Every row belongs to one group in each of 4 separate groupings. Each group adds its own fixed numbers to the row, and there is some noise. The rows also spread widely along 9 directions, which tell nothing about the answers.
In the rows, 128 means zero.
Some rows, each with its group in each grouping after it:
[141 141 135 125  86 123 146 103  99 120 141 106 137 161 136 109 150 131
 112 156 133 162  95 141 167 159 158 156 113 178 139] | K Q240 Q741 Q855
[138 131 124 107 136 112 138 141 116 147 108 119 131 165 132 145 126 166
 138 121 109 122 141 118 162 155 143 123 133 137 144] | C Q411 Q773 Q458
[ 90 112 128  75 100 114  85  82 107 106 176 112  92 145 149 145 116 121
 102 179 162  97 138 132 156  95 134 136  85 159 136] | Y Q404 Q867 Q458
[158  74 151  89 120 102 108  89 180 104 181 120 124 113 148 119 182  94
 103 152 156 173 171  37 128 120 174 120 144 136 144] | C Q89 Q720 Q797
[142 150 131 138 145 134 163 138 125 152 122 108 147 127 106 134  88 172
 161 143 120 147 103 119 114 143 145 136 139  78 165] | V Q153 Q773 Q797
[115 142 133 142 180 142  95  93 131 151 118 137 134 112 133 158 132 187
 126 187 169 142 197 181  82 125 158 115 132 128 174] | Y Q89 Q57 Q855
[108 174 126 118 126 144 130 131  89 150 128 104 129 163 102 143  71 170
 140 185 138  90  84 151 133 148 131 151 114 104 159] | U Q179 Q720 Q754
[126 140 133 123 122 118 105 123 131 107 177 143 115 120  99 117  66 112
 121 151 163 130 110  98  78  93 148 119 139  51 144] | V Q411 Q57 Q754
[130 145 138  96 148 109 139 124 118 149 125 142 137 160 110 149 118 165
 129 139 129 146 147 123 105 110 156 112 159  95 162] | U Q404 Q867 Q910
[157 110 120 132 117 132 101 176 123 132 131 154 130 118 124 126 105  82
 134  90 109 149 150 107  82 127 159  81 164  95 125] | N Q179 Q741 Q910
[139 124 146 143 117 131  90 127 141 151 110 130 106 124 163 123 164  98
 135 151 151  80 142 111 149 156 205  93 106 189 151] | K Q153 Q720 Q754
[153 160 122 138 163 124 129 162  95 151  91 130 145 170  99 144  96 152
 142 120 132 123 157 146 104 143 162 111 165  95 145] | N Q240 Q720 Q910
[125 171 123 144 137 123 125 120 134 143 114 155  81 111 155 111 156 151
 162 137 162  82 133 128 123 134 151  88 111 106 128] | C Q153 Q867 Q754
[141 138 142 113 128  99  98 101 104 124 141 126 124 149 137 117 135 123
  98 162 161 128 142 140 142 119 183 122 106 168 136] | V Q240 Q57 Q458
[155 104 111 161 117 127 170 173 148 153 115 138 150  99 126 111 155 120
 158  60  79 196 129 100 102 183 165  99 163 118 116] | N Q89 Q57 Q855
[134 149 144 105 121  97 102 118 120 140 138 169  85 153 128 113 135 109
 121 131 153  97 129  93 120  98 164  93 137 114 123] | U Q153 Q867 Q754
[151 106 147 107 152  81 129 117 156 157  94 149 116 131 181 130 252 146
 126 100 118 144 201 126 159 155 205  97 132 210 134] | Y Q404 Q867 Q797
[176 133 147 133  85 113 135 130 114 127 139 118 145 165 119 122 119  96
 114 139 127 164 104  93 136 151 190 145 139 139 150] | K Q240 Q741 Q797
[112  97 115  81 149 138 108 108 149 135 151 101  87 104 160 139 165 168
 153 146 144 101 161 107 150 136 128 112 112 127 125] | Y Q179 Q720 Q458
[131  98 122 100 137 124 125 150 122 143 128 112 142 142 117 147 106 145
 130 120 108 146 145 101 125 136 148 105 148 120 141] | C Q179 Q57 Q910
[159 146 140 164 117 148 168 139 121 146 119 134 187 136 105 144 116 134
 139 149 108 193 107 144  94 173 188 139 145 125 187] | K Q89 Q867 Q754
[132 155 135 127 100 114 120 101 120 122 153 115 113 108 126 108 133 133
 133 164 166 124 105 118 116 125 168 125 116 117 138] | V Q89 Q57 Q910
[101 123 103 131 140 144 164 159 109 147 122 119 147 135 101 138 103 173
 157  95  84 154 127 165 107 157 100 126 176  89 133] | U Q89 Q720 Q910
[102 164 119 167 134 146  91 133 105 150 105 148 124 126 136 144  98 144
 134 151 147  98 154 199 108 143 145 106 122 131 148] | C Q89 Q773 Q855
[140 116 147 109  90 118  33  79 127  90 197 162 104 113 160 112 135  53
  70 182 189 133 159 137 118  81 188  97 102 163 149] | K Q179 Q773 Q458
[118 114 126  80 127 109 131 134 114 146 137 112 123 150 120 138 108 150
 140 111 112 113 131 113 157 125 138 125 134 123 133] | V Q404 Q773 Q458
[ 78  72 116  99 110 121  96 138 110 128 132 125 123 149 158 135 129 108
 100 105  98 126 163 168 164 135 115 112 121 201 113] | C Q404 Q741 Q855
[143 107 131 109 140 115 124 156 128 150 125 127 136 138 117 133 122 135
 137  93  98 140 139 118 133 138 155 109 151 125 127] | V Q179 Q773 Q797
[113 136 114 124  98 132 135 126 134 134 148 123  95  97 151 126 135 148
 163 133 126 114 113 125 137 148 142 127 107 101 137] | Y Q404 Q773 Q458
[117 110 119 140 120 120 157 143 111 141 108 129 160 120 164 125 172 130
 130 105  78 164 130 197 156 180 170 119 107 211 137] | V Q404 Q867 Q458
[136 106 138 121 144 129 113 151 128 147 115 142 151 128 130 158 117 124
 130 125 103 166 177 136  84 133 171 109 165 120 168] | Y Q404 Q741 Q910
[136 168 129 128 131 100 111 123  97 134 128 170 110 153 127 107 123 122
 116 123 131 121 128 153 109 119 145 113 154  97 133] | U Q153 Q720 Q458
[107 106 128 115 121 133  96  94 137 116 166 114 114  95 140 136 134 139
 122 170 161 144 160 130 100 114 148 116 121 128 147] | Y Q89 Q57 Q910
[136 117 132 139 119 115 123 147 143 124 128 158 128 120 146 118 148 108
 128 106 116 149 145 123 123 152 164 100 138 137 139] | C Q411 Q773 Q754
[142 127 144 121  95 120 149 115 107 123 147 114 175 163 104 138 101 119
 100 157 109 202 103 112 133 151 158 162 141 136 168] | C Q89 Q773 Q855
[121  78 143 104 163 141  90 135 137 143 122 112 147 159 132 167 117 130
 116 151 130 119 182 123 141 139 165 110 136 182 167] | K Q411 Q720 Q754

New rows, each followed by its group in each grouping:
[120 122 125  94 166 140 127 113 128 148 132 105 131 120 138 140 134 193
 148 154 135 126 153 155 145 134 134 115 114 137 148] | V Q179 Q773 Q458
[153 131 145  97 107 102 128 139 129 146 134 130 103 156 120 124 139 128
 138 115 131 124 122  53 145 126 175 105 151 112 123] | U Q240 Q773 Q910
[142 132 138 107 139 101 135 105 100 135 123 127 142 178 122 132 138 153
 106 137 127 153 142 153 148 125 152 131 135 165 153] | K Q153 Q867 Q797
[139 191 141 156 119 101  86 122  81 134 117 157 131 154 112 121  99 119
 105 147 155 105 135 196 104 118 171 128 135 123 146] | V Q89 Q773 Q797
[130 151 124 156 142 130 104 133 111 145 105 137 129 125 144 152 112 152
 135 163 135 116 153 171 107 154 175 118 114 139 167] | Y Q411 Q57 Q458
[134 148 127 131 134 116 102 119 122 133 138 155 119 125 134 118 128 130
 111 139 149 142 145 136 104 124 161 101 133 106 140] | C Q179 Q57 Q855
[115 151 130 115 165 137 121 115 145 145 147 125 118 116 109 140  87 163
 152 165 163 112 138 109  87 106 147 120 145  38 161] | V Q404 Q720 Q855
[141 148 122 154  77 112 149 145 117 112 138 161 117 116 139  81 138  84
 132  98 107 159  87 127 112 153 139 119 138 109 117] | C Q153 Q741 Q754
[156  91 142 106  55 110  59 131 149 120 169 135  82 109 150 110 141  34
 111 125 155 100 118  27 136 113 219  76 120 151 118] | K Q179 Q57 Q910
[122 101  92 132 135 178 159 165 135 142 144  98 149  95 126 147  82 163
 175 124  93 164 116 132 115 167 113 115 121  91 146] | N Q179 Q773 Q458
[134 114 139 103 137 111 144 122 125 143 111 112 142 158 129 131 173 151
 125 127 116 140 152 123 162 171 155 133 139 173 139] | C Q89 Q720 Q754
[ 92 158 106 175  71 139 148 151 103 113 153 134 127  94 130  93  98  94
 144 121 109 124  54 188 112 165 138 141 108 104 128] | V Q404 Q720 Q754
[154 155 124 151  83 113 178  95 147 117 158 119 110  88 151  73 181 149
 150 139 144 170  71 110 133 160 162 135 108 113 141] | K Q153 Q57 Q797
[123 125 132 123 124 125 111 125 122 148 124 136 126 138 123 145 129 136
 128 127 123 138 152 132 120 137 154 122 146 131 138] | Y Q89 Q773 Q855
[101  94 118 101 124 121 116 127 122 126 151 135 123 122 146 138 131 135
 125 113 106 151 160 161 131 127 131 121 132 140 139] | Y Q404 Q773 Q458
[ 92  89 107 103 156 159 144 151 114 161 105  71 143 150 133 186  98 208
 163 140  85 116 147 158 171 174 107 138 113 164 156] | Y Q411 Q773 Q458
[131 121 129 122  69 126 109 134 117 106 170 140 122 121 124 116  92  74
 117 127 129 146 107 112  99 114 156 118 145  97 145] | K Q404 Q741 Q910
[124 111 112 125 103 139 168 151 124 120 166 113 137 125 107 113  87 117
 147  97  98 183  77  97 113 139 112 139 154  68 109] | V Q240 Q741 Q855
[145  97 116  89 153 128 136 129 174 125 173 127  89 111 125 127 123 139
 166 106 148 133 154  26 107 110 123  95 167  22 112] | C Q240 Q720 Q458
[123  78 135 112  95 148  92 103 145 114 155  97 119  92 188 118 192 107
 119 166 142 141 149 139 160 152 172 101  85 229 141] | K Q179 Q741 Q910
[137 109 144  98 159 105 119 138 115 152 108 134 143 175 102 153 142 141
 120 108 107 141 179 119 123 142 159 128 178 138 140] | Y Q89 Q720 Q754
[139 143 146 129 115 132 136  94 155 135 151 134 112 104 158 114 164 128
 139 189 162 140 106  91 122 137 182 110  98 140 161] | U Q153 Q867 Q754
[ 91 123 137 101 122 117  57  77  92 118 149 135 110 164 137 133 130 133
  77 164 173 104 180 199 153  95 135 120 115 200 134] | K Q89 Q773 Q855
[151 101 120 126 102 111 163 156 132 134 132 135 140 127 138 125 168 113
 135  76  71 186 112 113 132 171 161 122 146 139 119] | Y Q179 Q867 Q797
[151 132 151 131  99 107 134 134 121 144 130 134 164 140 126 133 125 107
 106 158 112 178 113 107 111 149 215 122 138 148 181] | U Q404 Q57 Q910
[125 155 120 108  69  83  96 104 108 111 144 146  46 136 172 101 185 105
 127 123 158  59 110 113 178 130 157 112  89 159  89] | Y Q411 Q867 Q458
[106 100 129 128  98 126  68 165 108 118 151 165 116 146 129 132  73  56
 101 109 110 116 135 136 102 113 136  98 147 135 121] | U Q411 Q741 Q754
[ 82  92 107 126  82 152 155 148 129 138 149  88 131 110 146 135 110 117
 155 126  93 131  72 119 164 166 138 129  91 159 124] | V Q404 Q867 Q855
[ 95  89 107 119 161 134 163 171 111 170  94 115 173 158 112 164  91 181
 137  85  61 169 157 163 132 167 118 121 159 140 148] | C Q404 Q57 Q855
[130 165 123 167 107 127 110 120 121 112 135 156 121  87 165 110 156 107
 126 159 160 140 137 183  94 135 186  96  97 142 152] | N Q404 Q867 Q910
[147  69 153  60 171  94 126 109 138 126 155 110 150 170 114 140 144 151
  98 119 126 186 186  94 151 101 149 127 161 156 135] | V Q240 Q773 Q797
[ 82 119  91 117 130 141 198 111 111 110 151  77 136 114 134 111 145 228
 151 128 115 181 108 190 156 162  71 149 109 134 122] | C Q240 Q57 Q910
[100 128 124 135  57  98 104 112  96  93 158 157 119 138 163 101 145  58
  74 130 126 149 106 176 147 131 159 126  97 192 119] | C Q404 Q867 Q855
[ 80 113 116 165 159 170  96 115 127 126 141 113 146  81 163 141  98 151
 131 186 145 138 157 236 106 129 127 112  88 167 167] | V Q153 Q773 Q797
[134 112 132 104  55  97  83 146  87 129 127 116 100 170 146 125 132  67
  99 110 103  86 105 114 183 152 165 134 108 202 103] | Y Q179 Q741 Q797
[118  73 124  88 162 133 130 132 156 134 133  94 125 125 140 158 152 168
 149 132 116 142 173  92 134 144 137 116 147 129 147] | Y Q411 Q720 Q910
[126 112 122 162  98 164 155 157 129 125 144 110 160 119 131 144  87 100
 144 155 109 168  87 116 119 172 161 130 107 133 156] | C Q240 Q867 Q754
[107  92 122 130 121 121  62 128 140 123 155 161 102 107 143 127 113  78
 106 112 149 118 179 114  98 100 151  77 145 122 110] | C Q89 Q57 Q855
[136 129 123 158  70 126 135 140 105 128 150 136 155 134 106 118  93  84
 111 113 106 180  84 131 107 154 167 138 150 123 140] | K Q89 Q57 Q855
[126 105 114 127 111 144 141 143 124 128 139 127 142 116 138 130 139 124
 138 110 104 167 122 149 123 151 151 104 134 145 138] | K Q179 Q867 Q910
[131 127 112 136 135 121 160 130 115 118 130 104 138 139 135 111 156 158
 133 120 120 160 132 167 149 168 128 140 122 154 123] | N Q240 Q720 Q797
[119 111 124 120 159 139 161 146 124 149 117 102 181 136 112 164  89 186
 138 144  99 184 150 145 105 151 142 128 148 114 186] | C Q404 Q57 Q910
[111 137 125 134 147 138 131 132 111 157 115 126 148 148 118 144 117 160
 130 142 116 141 140 162 119 154 139 131 151 130 149] | U Q89 Q720 Q855
[168 175 141 131 115 114 173 110 116 150 113 125 148 149 133 133 158 162
 142 163 130 154 105 134 143 168 199 143 116 138 182] | K Q404 Q867 Q458
[140 137 122 146  83 103 124 151 101 107 131 149 123 142 138  98 143  74
 110  96 114 146 112 138 133 155 167 115 146 138 111] | C Q240 Q720 Q910
[137 140 123 128  87 114 157 103 121 125 138  92 112 126 163 106 173 150
 135 163 142 132  93 113 186 177 167 141  76 181 129] | C Q240 Q57 Q458
[ 92 111 108 126 160 131 113 121 138 143 125 131 111 101 159 121 156 175
 137 124 143 126 185 179 124 136 133  90 113 159 127] | N Q404 Q57 Q855
[133 153 146 127 128 124 114 103 113 142 127 132 128 144 131 139 120 145
 119 178 147 142 130 129 121 126 169 134 122 129 169] | Y Q153 Q773 Q855
